All groups share one centre, and each spreads out both ways along 5 directions, with some noise.
Known rows, each followed by its group:
[ -6  -2  -9  13  -3  -2 -14  -5   1  -3  16  -7  -8 -22  -3] => G
[-15  -6 -10 -14   1  18 -18   6 -19 -25  12  26 -10  -7  -3] => U
[  2  -1  -3  10   5   1 -11  -2  -7  -2   9  -5  -6  -7   7] => R
[ 12 -12   3  42  -3 -40 -33 -15  24  -5  -3 -19 -17   9   3] => A
[ -9  -3  20  11  -2 -11  -9 -17  -2 -15   9  20 -10 -26  14] => T
[  6  -7   6  17  -3 -16 -10  -9  10   0   2  -6   2  -7   5] => A
[ -1   5 -12  -7  -1   4  -1  11  -4   6   4  -6  -3  -1  -3] => A
[  2 -18   9   0   1 -11  -7  -6 -16 -14  14  21  -6   7   6] => G
[ -2   1   6  19   7   5  -2 -14   7  -4  -5   1   1  -2  -5] => A
[ 23 -20  -9  31  -4 -15 -12 -11  25   5 -25 -30  27  30  -5] => R
[  1   8  23  25  -2 -17  -5 -17  11  -5  -7   4  -2 -29  25] => T
[ -2   4   4  43   5  -9 -10 -25  17   1   9 -16 -12 -32   2] => R
[  4   5   0  -1  -5 -11   4   8   0  14  10 -16 -11 -12   0] => U
[ -6 -27 -15   7   5   1 -26  -6 -10 -23  20  19 -13  23 -22] => T
[  4  14  29  25  -1 -15 -17 -19  14 -14 -17  12   5 -34  43] => T
[ -9  13 -13  -8   6   9   0   8   4   4  -5  -4 -15  18 -18] => T
[  0   0  -7 -22  -4   0   4  15  -6   4   0   1  -2  17  -5] => R
[ -5  15 -17  12  -2   9   8  -1  22  16 -10 -32   3  -5 -18] => G
[  0  27  -9 -19   5  31  -8  22   2  -4 -40   6  21  17  22] => U
[  3  36 -12   6  14  17 -20  13  21   2 -42 -12  -2  26  11] => T
[-10  -3   6  -2  -1  -7   7  -6  -3  -2  16   5 -12 -12  -9] => T
[  1  -5 -23 -12  -5  12   1  15 -23   9  30 -11  -2 -24  -5] => G
[ 18   9   1  19  -2 -19  -7   6  -4  21  13 -29  -9 -28  24] => U
[ 3 -2  1  9  1  4 11 -6  0  5 -1 -8 11 -9  1] => A
[-19  12 -10 -21  -1  16 -10  12  -2 -13   0  18 -12 -11  -1] => G
[  1  -8  -2  12  -4 -16   0  -7   6   6  15 -13  -7  -6 -10] => U
[  0   9  -7  -8  -2   5 -11  12 -11   3   8  -2  -5 -13  11] => U
[  7  20 -33 -18   2  40 -16  36 -23   5  -8 -11  15  -7  20] => R
[ 4 -8 -4 -8 -2 -7 -2  5 -4 -1  4  2 -1 15 -4] => R
[ -6 -29  25  19  -2 -21   1 -29  -4 -17  26  23  -8 -16  -7] => A
[  4  22  -8  10   8  16  -8   6  18   6 -29 -16  12   5  11] => A
[  7  -8  -6  -2   0  -4 -23   9 -16  -9  11   8  -4  -4  17] => G
[ -1  -3 -22   7   3  17 -10   0  13  -3 -17 -11  15  22 -17] => U
[  3  -2 -19  -1  -4  12 -17   7   7  -6 -17  -9  21   7   3] => R
[ -5   9 -12 -15   3  22 -14  19 -27  -7  14  12  -9 -17  15] => R
[ 20 -25   3   9  -1 -14 -26   4 -32 -10  24  10  -5  -3  25] => G
[-15   4   1  -2   1   2  -2  -7   8  -9   0   9 -10  -5 -12] => G
[  4  -8 -17  -7  -6   7 -17  12 -14  -3   7  -3  11  -9  12] => T
[ -6  11  -7  35  24  13  -1 -16  14   8   0 -14 -23  17 -33] => A
[  1  -7 -14  -2  -9 -21   3  12 -14  23  45 -30 -25 -33 -11] => U

New rows, each followed by its group:
[ 13   2  19  16   5 -22 -11  -9  21  -3 -30   4   0  38  13] => G
[  1 -10   1   3  -3  -6   2  -3  -5   0  13  -1   3  -9   0] => A
[  4  13 -14  36   7  12 -22  -6   8   4  -6 -26   7 -32  14] => R
[ 12  -4 -11  14  -5 -25 -15   4  11  10   4 -28  -7   6   0] => A
[ 4 -1 -6  0 -3 -5 -8  4  0  2  1 -5  1 -4  4] => A
[ 11 -18   0  13 -11  -8  -7  -3  -7   3  15 -11  11 -26  12] => T
[ 16  11 -42  26   9  34 -38  19  -9   6  -7 -33  16 -12  20] => U
[  5  -2  -4  29  -1  -8 -10 -13  15  -1  -7 -15   5  -2  -1] => R
[ -8 -22  -3  32  -4 -13  -9 -24   1  -7  35  -8 -13 -38 -18] => G
[  4  -3  -6   0  -3   4 -17   7  -7  -9   2   5   2  -7  13] => T
[  1 -30  11  14 -10 -26  -8 -23  21 -17  -4   7   4  22 -17] => R
[  0 -12  -3  16  -2 -14  -6 -10   4   3  13 -11  -8  -7 -14] => U
[  3   2 -12  -8 -11 -18 -37  18   4 -12  -5   0 -10   2  18] => A
[  2  18 -28 -27  -7  11 -11  41 -36  19  35 -21 -17 -43  22] => U
[ -7  11  -5   4   1   5  -7   2  -1   1   8  -4  -9 -19   3] => R
[-10   6   0 -25   3  35  31   4 -22   1  10  18  17 -21  -4] => A
[ -5  10  -8  11  13  14   8  -4   1   7   5  -8  -9   7 -22] => A
[ -2  11 -10  -7   2  15   3  11  -4   7  -7  -8   9  -4   5] => A
[ 14  -2  -7 -15 -21 -22 -29  23   0  -5 -11  -8  10  -9  34] => A
[ -7 -29   0  31   3 -14   3 -36  33 -11  -6  -5   3  33 -49] => U
[ -1 -14   8   9  -3 -13  -5 -12  -1 -10  14   8  -4 -10  -2] => A
[  7 -33  35  19   4 -30  -5 -29  -5 -23  13  35 -11  27   1] => G
[  1 -14  19  13   1 -27   4 -19   4   0  18   3 -19   3 -12] => R
[  3  -2  -1  12  -1  -9   3  -4   7   7   4 -15  -2  -6  -3] => T
[  6 -10  -8   7  -5  -7  -7  -4  17  -3 -15 -11  14  14  -6] => R
[  5 -15  19  13   4 -21 -16 -14  -2 -17   1  23 -10  11  10] => G
[ -6  16  -4  35   3  -4  -8 -14  21   6   2 -23 -10 -37   2] => R
[ 14   4 -21  25   2  -1   2   1  21  25 -17 -46  14  14 -11] => U
[  1   2  -5 -12  -7  11   4   7 -10  -1  -1   1  12 -10  11] => A
[ -1 -11   6  -3  -5 -16   2  -4   5  -2   3   1  -4  13 -11] => R
[  1   5 -10  -5  -4  -3 -20  11   2  -5  -3  -4  -9   2   8] => A
[ -4  15 -11 -31   5  23  -3  28 -37   1  24  14 -20 -18  15] => R
[  2 -15   4  13  -7 -19  -9 -10   3  -4   9  -2   0  -9   6] => A
[  3  -4  -9   7  -4 -10  -8   3  -8   8  24 -14 -10 -19   0] => U
[  2 -14  -1  10  -1  -9 -14  -2  -9  -6  16   5  -7  -9   6] => G
[ -1  -2  -4   2  -4 -13   3   0   0   8  13  -9  -8  -9  -9] => U
[ -8  -7  -2  -2  -2   2  13  -7  -1   2  11   0  -4  -4 -19] => G
[-12  -5  -2 -11  -6  -8  -1  -1   5  -9   3   8  -8  -2 -10] => R
[ -7 -22  24 -13  -7 -40  13 -16  10  -5  12  18 -20  25 -28] => R
[  9  -7 -27  22  -3   0  -3  -1  15  20   3 -46   6   7 -28] => U
[  1  -1  -3  11   3  -4 -14  -4   4  -5  -2   0  -7   7   0] => T
[  1 -12  -7  31   7  -1 -25 -13   2 -13   4  -2  -2  -5  -2] => U
[  6  -7  -9  21   0 -19 -20  -2  12   5   7 -19 -14   7  -8] => A
[ 14 -16 -13   0 -10  -8  -5   3  19   3 -25 -18  25  39  -9] => R
[ -7 -13   5  -9 -10 -25   6   0 -10   6  43  -3 -29 -23 -14] => U
[ -2  -7  -1  33  -2 -12 -15 -22  25  -6  -8 -12   3 -10  -8] => R
[  2   4  12  15  -1 -13   7 -10  11   8   2  -7  -5 -19   2] => T
[  2 -15   5   1   1  -7   0  -6 -11  -2  15   9  -2   1  -6] => G
[-10  15 -10 -18  10  45  36  11 -18  13   3   2  14 -12 -14] => A
[ 13 -10 -12  16   0  -7 -32   9 -16  -2  21 -10  -3 -17  24] => G
[ -3 -26  -4  10   0  -8 -16 -11  -8 -15  20  12 -11   4 -11] => T
